There are 4 ways to turn a row about zero (a turn may also mirror it). The second row of each pair is the first, turned, with some noise. The first 36 pairs use one turn. New pairs use 2 turns, one after the other, and a turn may come again.
Some pairs, each with its turns in order after it:
-1.71 -0.54 -0.87 -0.63 +3.74 -0.59 +1.94 -2.10
-0.68 +2.17 +1.81 -0.56 -3.27 -1.24 +1.44 +1.99 => Q_437

+0.95 +0.42 +2.45 -0.59 -2.22 -0.52 -1.19 -1.37
-0.49 +0.90 -0.16 +0.30 +0.67 +1.28 +3.47 +1.06 => Q_647

-0.66 -3.61 +2.61 -2.03 +1.73 +4.78 +0.54 +1.56
-4.55 +1.93 +1.57 +0.98 +1.19 +0.70 +4.01 +2.74 => Q_746

+0.06 +1.71 -0.75 -2.21 -0.97 +0.98 -0.55 -0.87
-1.77 +1.48 -1.51 -0.80 -0.62 +0.23 +0.82 -1.37 => Q_647

+2.21 -2.59 -3.45 +0.79 -2.37 +1.50 -0.49 +1.36
-1.35 +0.61 -1.24 -2.67 +2.66 -1.55 -0.47 -3.69 => Q_437

-3.54 +0.29 -2.70 -0.03 +2.09 +1.34 -1.18 +1.03
+2.24 +0.38 -2.69 +0.08 -1.90 -1.28 -3.16 -1.55 => Q_647

-1.16 +0.67 -1.42 +1.13 +0.40 -1.79 -0.24 +1.90
-0.52 -0.46 -0.94 +1.47 +0.80 -2.26 +0.20 +1.71 => Q_403

-1.73 +0.05 +3.11 +1.68 +4.00 -2.02 +1.28 -0.91
+2.21 -2.04 +3.43 +0.18 -3.11 -2.20 +0.11 +1.79 => Q_403

-0.46 +2.55 +0.75 -0.32 -1.66 -1.43 -0.07 +1.06
+0.35 -1.59 -0.83 +1.19 -0.18 -2.45 -1.24 -0.88 => Q_746

-0.53 -2.45 -0.43 +2.60 -1.80 +2.41 -2.15 +0.29
+1.13 +1.37 -0.06 +3.59 -2.12 +0.47 -0.91 +2.55 => Q_647

-0.96 -0.84 +1.02 -3.19 +0.23 +2.50 +0.56 -0.32
-3.79 -0.16 -0.76 +1.14 -0.13 +1.03 +1.25 +1.33 => Q_746

-2.25 -0.27 +2.86 +0.59 -0.26 -0.82 +2.01 -1.07
+0.20 -1.44 +1.56 -0.28 -0.36 +1.71 +2.12 +2.71 => Q_437

+2.42 -0.94 -1.40 -1.95 -2.00 +1.29 +0.37 -1.67
-1.50 -1.40 -1.51 -3.19 -0.96 +0.83 +0.21 +1.49 => Q_746

-0.63 -2.27 +0.61 +1.26 -0.72 -0.85 +0.11 -0.26
+0.66 -1.11 -0.09 +1.55 +0.85 +0.93 -0.40 +1.90 => Q_647

+1.49 +1.24 -1.58 -0.42 -0.80 -1.71 +0.18 -2.93
+1.53 -2.23 -1.44 -1.39 -1.31 +1.59 -1.74 -0.36 => Q_746

+0.28 +1.21 +2.20 -1.03 -0.38 -1.96 -1.87 +0.37
+0.53 +0.42 -0.51 -1.43 -0.52 -0.94 +3.40 +0.45 => Q_403

-1.01 -2.82 -1.04 -1.01 +0.04 -0.80 -0.84 +0.15
+0.63 -0.86 -0.96 +0.74 -0.09 +2.57 -1.74 +0.09 => Q_647

+0.91 +0.89 +1.25 -1.33 -1.57 +0.44 -3.33 -1.32
-0.44 -1.71 -0.85 -0.12 -3.16 -0.75 +1.89 -1.13 => Q_746

+0.00 +3.07 +0.14 +0.09 +0.01 -0.08 +0.81 -1.30
+1.94 +1.51 -0.04 +1.12 -0.65 +1.16 +0.63 +1.55 => Q_403

+1.73 -0.26 +0.91 -0.60 -3.84 +1.61 +1.69 -0.97
+1.89 -1.63 +2.00 -0.81 +2.60 +0.91 +0.95 -2.31 => Q_437

-1.12 -2.32 +2.25 -0.25 +0.16 -0.48 -1.46 +0.08
-0.70 +0.88 +2.36 +1.18 -1.95 -0.48 +0.78 +0.90 => Q_746

+1.49 -3.29 -0.44 +0.31 -1.77 +0.18 +0.03 -1.26
-1.75 -1.58 +1.07 +0.10 +1.47 +1.80 +0.19 -2.61 => Q_403

-1.17 -2.15 -0.09 +0.68 +1.32 +2.88 +0.11 -1.00
-1.51 -0.93 +1.59 -2.68 -1.71 -0.61 -1.02 +0.02 => Q_437

-1.94 +0.04 -1.55 -6.19 -1.12 -1.43 +2.41 -0.37
-3.25 -1.45 -4.02 -3.72 +0.87 +2.68 -1.11 -1.33 => Q_647

-2.71 +0.29 -0.30 -1.81 -1.34 +2.09 +0.72 -0.35
-1.05 +1.37 -3.48 -1.03 -0.60 -0.26 -0.89 +1.09 => Q_647

-1.59 +0.29 +0.94 +1.80 +0.33 +0.68 -3.14 -0.35
+0.21 +0.86 +1.29 +0.81 -1.50 -0.12 +1.53 -3.00 => Q_746

+1.04 +1.04 -1.44 +2.08 +0.40 +3.29 +0.07 +0.03
-1.38 -0.10 +0.59 -0.53 -1.39 +1.35 -1.48 -3.32 => Q_437

+3.00 +3.15 +1.57 +0.08 +3.90 +0.75 +2.54 -3.97
-1.10 +2.86 +2.52 -1.38 +5.00 -3.02 +0.84 -2.70 => Q_647

+1.38 -1.35 +2.87 -1.28 +1.98 -1.09 -0.33 +1.22
-1.43 -0.96 +1.66 -2.98 -1.89 -0.92 +1.19 +0.55 => Q_403

+2.42 +2.16 -2.72 -0.41 +2.55 -1.31 -2.47 -1.89
+0.69 +4.73 -0.24 +1.92 -0.92 -0.76 -2.81 -0.80 => Q_437

-3.98 -2.52 +1.52 -0.45 +2.89 -0.39 +0.76 +2.34
+1.00 -3.06 +0.88 -2.28 -0.51 -3.88 -2.67 +0.97 => Q_403

+0.27 -0.96 -3.31 +1.38 +2.62 -4.63 -1.18 +1.72
+4.87 +3.85 -0.87 +0.22 -0.88 +0.19 -2.29 +0.57 => Q_746

+2.98 +0.40 -1.92 -1.21 -1.40 +0.08 -0.40 -2.22
-1.40 +0.42 -1.26 +1.02 -0.12 +3.75 +1.29 -0.80 => Q_403

+2.32 +0.10 -1.01 -0.63 +0.56 -0.91 -1.88 +4.69
-4.51 +1.44 -1.73 -0.92 +0.10 -2.31 +0.92 +1.30 => Q_403

+0.11 +3.95 -0.78 +0.56 +0.71 -1.60 +1.78 -0.42
-0.14 +1.82 +0.27 +3.48 -1.26 +1.84 +1.63 -0.60 => Q_437

-2.17 -1.59 +1.93 -0.57 -1.06 +1.54 -1.24 +3.00
-0.70 -4.33 -1.61 -0.90 +0.39 -1.06 -0.40 +0.96 => Q_437

New pairs, each followed by its turns in order:
-2.14 +1.35 +0.41 +0.29 -0.19 -3.69 +0.71 -0.88
-1.86 -1.46 -1.90 +0.21 -2.08 +1.77 +1.68 -1.37 => Q_437 Q_437

+2.28 +0.64 -1.97 -1.69 -1.39 +1.84 -1.89 -1.75
-0.28 +0.76 -3.14 +1.02 +0.49 -3.42 +0.98 +0.63 => Q_647 Q_647

-0.11 +1.30 +1.88 +1.65 -4.10 +1.42 +0.41 -2.06
+0.98 +0.00 -1.80 +0.46 +3.14 +3.79 -0.42 +1.61 => Q_746 Q_647

+1.82 -0.33 -2.87 +0.79 +0.84 -2.12 +1.75 -0.71
-2.66 +1.86 -2.12 -1.17 -1.67 +0.64 +0.15 -0.82 => Q_746 Q_403

-0.08 +0.65 +0.53 +1.08 +2.41 -0.56 +0.45 -1.62
-0.53 +0.94 +1.60 -0.11 +2.23 -0.19 +1.09 -1.05 => Q_403 Q_403

+0.23 -0.94 -3.50 -4.23 -0.99 -0.77 -2.60 +3.80
+0.21 +0.94 -4.98 +2.99 +3.01 -0.33 +1.28 +3.10 => Q_746 Q_403

+0.84 +0.48 -0.20 -0.71 -1.24 -0.21 -1.83 -3.32
+1.75 +0.50 +1.01 +2.73 -0.46 +0.64 -2.00 +0.81 => Q_647 Q_403

-0.47 -0.90 -1.27 -0.38 +0.30 +2.12 -0.53 -1.92
-1.78 +0.80 +0.15 +1.84 -0.41 +1.07 -1.63 -0.28 => Q_647 Q_437

-0.01 -1.64 +2.31 +1.79 +1.69 -3.30 +1.53 -0.60
-0.43 -0.28 +3.81 +0.91 -0.02 -1.81 -0.02 +3.02 => Q_403 Q_746

-2.24 +0.12 +0.20 -0.67 +2.52 +1.22 +0.09 +1.18
+1.82 +1.54 -0.81 +1.38 +0.96 -1.44 -1.84 -0.99 => Q_647 Q_437

-1.50 +0.29 +0.72 -0.41 +0.33 +2.00 +2.31 -3.05
+0.10 -0.42 -2.44 +1.51 -2.14 -1.75 -0.14 +2.54 => Q_647 Q_403

-2.08 +0.92 -0.42 -0.89 -4.18 +2.50 -0.29 +0.76
-1.33 +1.49 -1.85 -1.40 +0.94 -2.35 -3.56 -1.69 => Q_647 Q_746

+0.32 +0.67 -0.47 -1.14 -1.07 -0.55 +0.74 +0.86
-0.59 -0.31 -0.78 +0.42 -1.41 -1.04 +0.28 -0.60 => Q_403 Q_437

+2.05 -2.42 +0.52 -3.45 +1.94 +0.62 -1.61 +2.43
-1.01 -0.48 -5.01 -1.26 -0.56 +2.46 -0.76 -0.18 => Q_403 Q_647

+2.08 +1.01 +1.13 +0.56 -3.32 -0.20 -0.77 -1.86
-1.87 -1.10 +0.60 +0.14 -1.53 +1.78 +3.33 +0.12 => Q_647 Q_437

-2.14 +0.33 -1.44 -1.21 -0.45 +1.70 -0.81 +0.60
+2.58 -0.43 -1.51 +1.72 +0.02 -0.05 -0.53 -0.03 => Q_746 Q_403

-2.44 +0.78 +0.31 +0.10 -0.35 -0.76 +2.29 +2.06
-1.12 +1.18 +1.87 -0.69 +2.20 +0.23 -2.23 +0.57 => Q_437 Q_746

-1.93 +4.03 -0.64 +3.76 -0.81 +0.74 +2.81 +1.65
+0.14 -3.08 +0.49 +1.51 -5.76 +0.24 +1.20 -0.96 => Q_746 Q_403

+2.31 +1.72 -0.42 -4.24 +2.30 -1.70 -2.31 -1.06
-2.29 +4.06 -1.93 -0.06 +3.61 -0.81 +0.12 -0.92 => Q_647 Q_647

-0.86 -2.09 +0.64 +0.52 -0.85 +1.26 -0.08 +0.10
+0.35 -0.48 +0.30 +0.86 -1.91 +1.70 +0.67 +0.31 => Q_403 Q_746

-0.75 +0.42 -2.12 +2.64 -0.19 -1.75 -1.30 +1.10
+1.82 +0.30 -2.20 +1.70 -0.30 -1.60 -1.99 +0.43 => Q_437 Q_403

-0.45 +1.02 +2.35 -0.93 +2.74 -3.41 -0.03 -1.69
-0.86 +1.62 +2.23 -1.27 +3.44 +0.72 -2.20 -2.10 => Q_647 Q_647

-0.37 -0.57 -0.48 +1.34 -1.63 +0.38 +1.54 +1.44
-1.54 +0.46 +0.30 +0.34 +0.66 +2.39 -0.83 +0.59 => Q_437 Q_746

+1.08 +0.98 +1.51 +0.34 +2.69 +0.20 +1.90 -0.01
-0.33 +1.99 +0.36 -0.20 +2.40 +2.11 +0.17 -0.59 => Q_437 Q_403

+2.51 +2.01 +2.15 -2.37 +1.68 -4.39 -1.60 -0.51
+1.40 -1.12 +2.78 -2.10 -2.45 +4.45 -2.27 +0.17 => Q_647 Q_403

+0.36 -0.07 -1.59 -2.04 -0.43 -0.24 +0.75 -0.59
+0.01 +0.05 -1.14 +0.27 -2.12 +0.60 -1.08 -0.62 => Q_746 Q_647

+0.66 +0.36 -2.94 -0.38 -0.25 -3.39 +0.51 +1.92
-0.15 -0.44 +2.04 -3.31 +2.10 -1.27 -0.42 +1.79 => Q_647 Q_437

-1.40 +0.33 +3.72 -1.81 -1.20 +4.75 +0.38 -0.30
-0.17 -0.95 -2.03 +5.20 -1.19 -1.25 +1.27 -2.54 => Q_647 Q_437

-1.49 +3.91 -0.74 +1.95 -0.25 +1.39 +2.53 -0.06
+0.09 +1.51 -1.62 +1.71 +1.36 -2.37 -0.22 +3.81 => Q_437 Q_647

+4.40 +0.94 -0.60 +0.35 +2.11 -2.66 -0.93 -0.92
-2.10 +1.63 +1.11 +0.35 -1.88 -2.50 +2.48 -3.11 => Q_437 Q_647

+2.44 -0.55 +2.29 +0.81 +0.95 -2.19 +0.07 +1.05
-0.71 -1.07 +1.76 +1.21 +0.96 -0.07 +2.00 +2.76 => Q_647 Q_746

-0.33 -2.81 -3.27 -2.38 +2.62 -1.46 +0.34 -0.38
+0.78 +1.39 -1.43 +4.28 +1.37 -0.05 +2.63 +1.27 => Q_437 Q_437

-2.80 +4.03 +0.35 +0.56 -3.27 +0.40 +1.47 +0.77
+1.17 -4.66 -0.42 +2.02 -1.81 -1.00 +1.53 -2.04 => Q_746 Q_403

+3.75 +1.76 -1.95 +2.85 +0.46 +1.89 -1.81 -2.36
-0.66 +0.97 -1.54 +2.70 +0.06 -4.98 +1.85 +1.73 => Q_403 Q_647

-1.28 -1.23 +1.09 -1.04 -0.24 +0.69 +0.44 +0.06
+0.04 -0.89 +0.56 -0.80 +0.36 +1.74 -0.47 +1.02 => Q_437 Q_647

+0.17 +3.40 -2.92 +2.69 -0.83 -1.09 +1.25 -0.10
-0.84 -1.10 +1.14 +0.54 +2.55 +2.00 -0.19 -4.04 => Q_437 Q_746

+3.19 +1.77 +0.45 -3.89 -1.43 +3.62 +1.33 +3.41
+2.71 +3.13 -5.36 -2.03 -1.51 -0.27 -1.33 +2.04 => Q_403 Q_403

+0.24 +0.58 +1.67 +1.62 -0.07 +0.42 -1.16 +0.42
-0.92 +0.54 -0.93 -0.31 -0.04 -0.26 -1.28 -1.88 => Q_437 Q_403

-3.09 +1.51 -0.11 -1.93 +1.97 +1.19 -0.12 +3.90
-0.50 -4.11 -1.31 +3.25 -0.55 +0.88 -0.79 +2.10 => Q_437 Q_647

+2.29 -0.61 -0.71 -2.65 -3.08 -1.31 -2.71 +0.07
-0.28 +0.00 -0.95 +1.23 +4.51 -2.49 +1.74 -0.61 => Q_746 Q_437

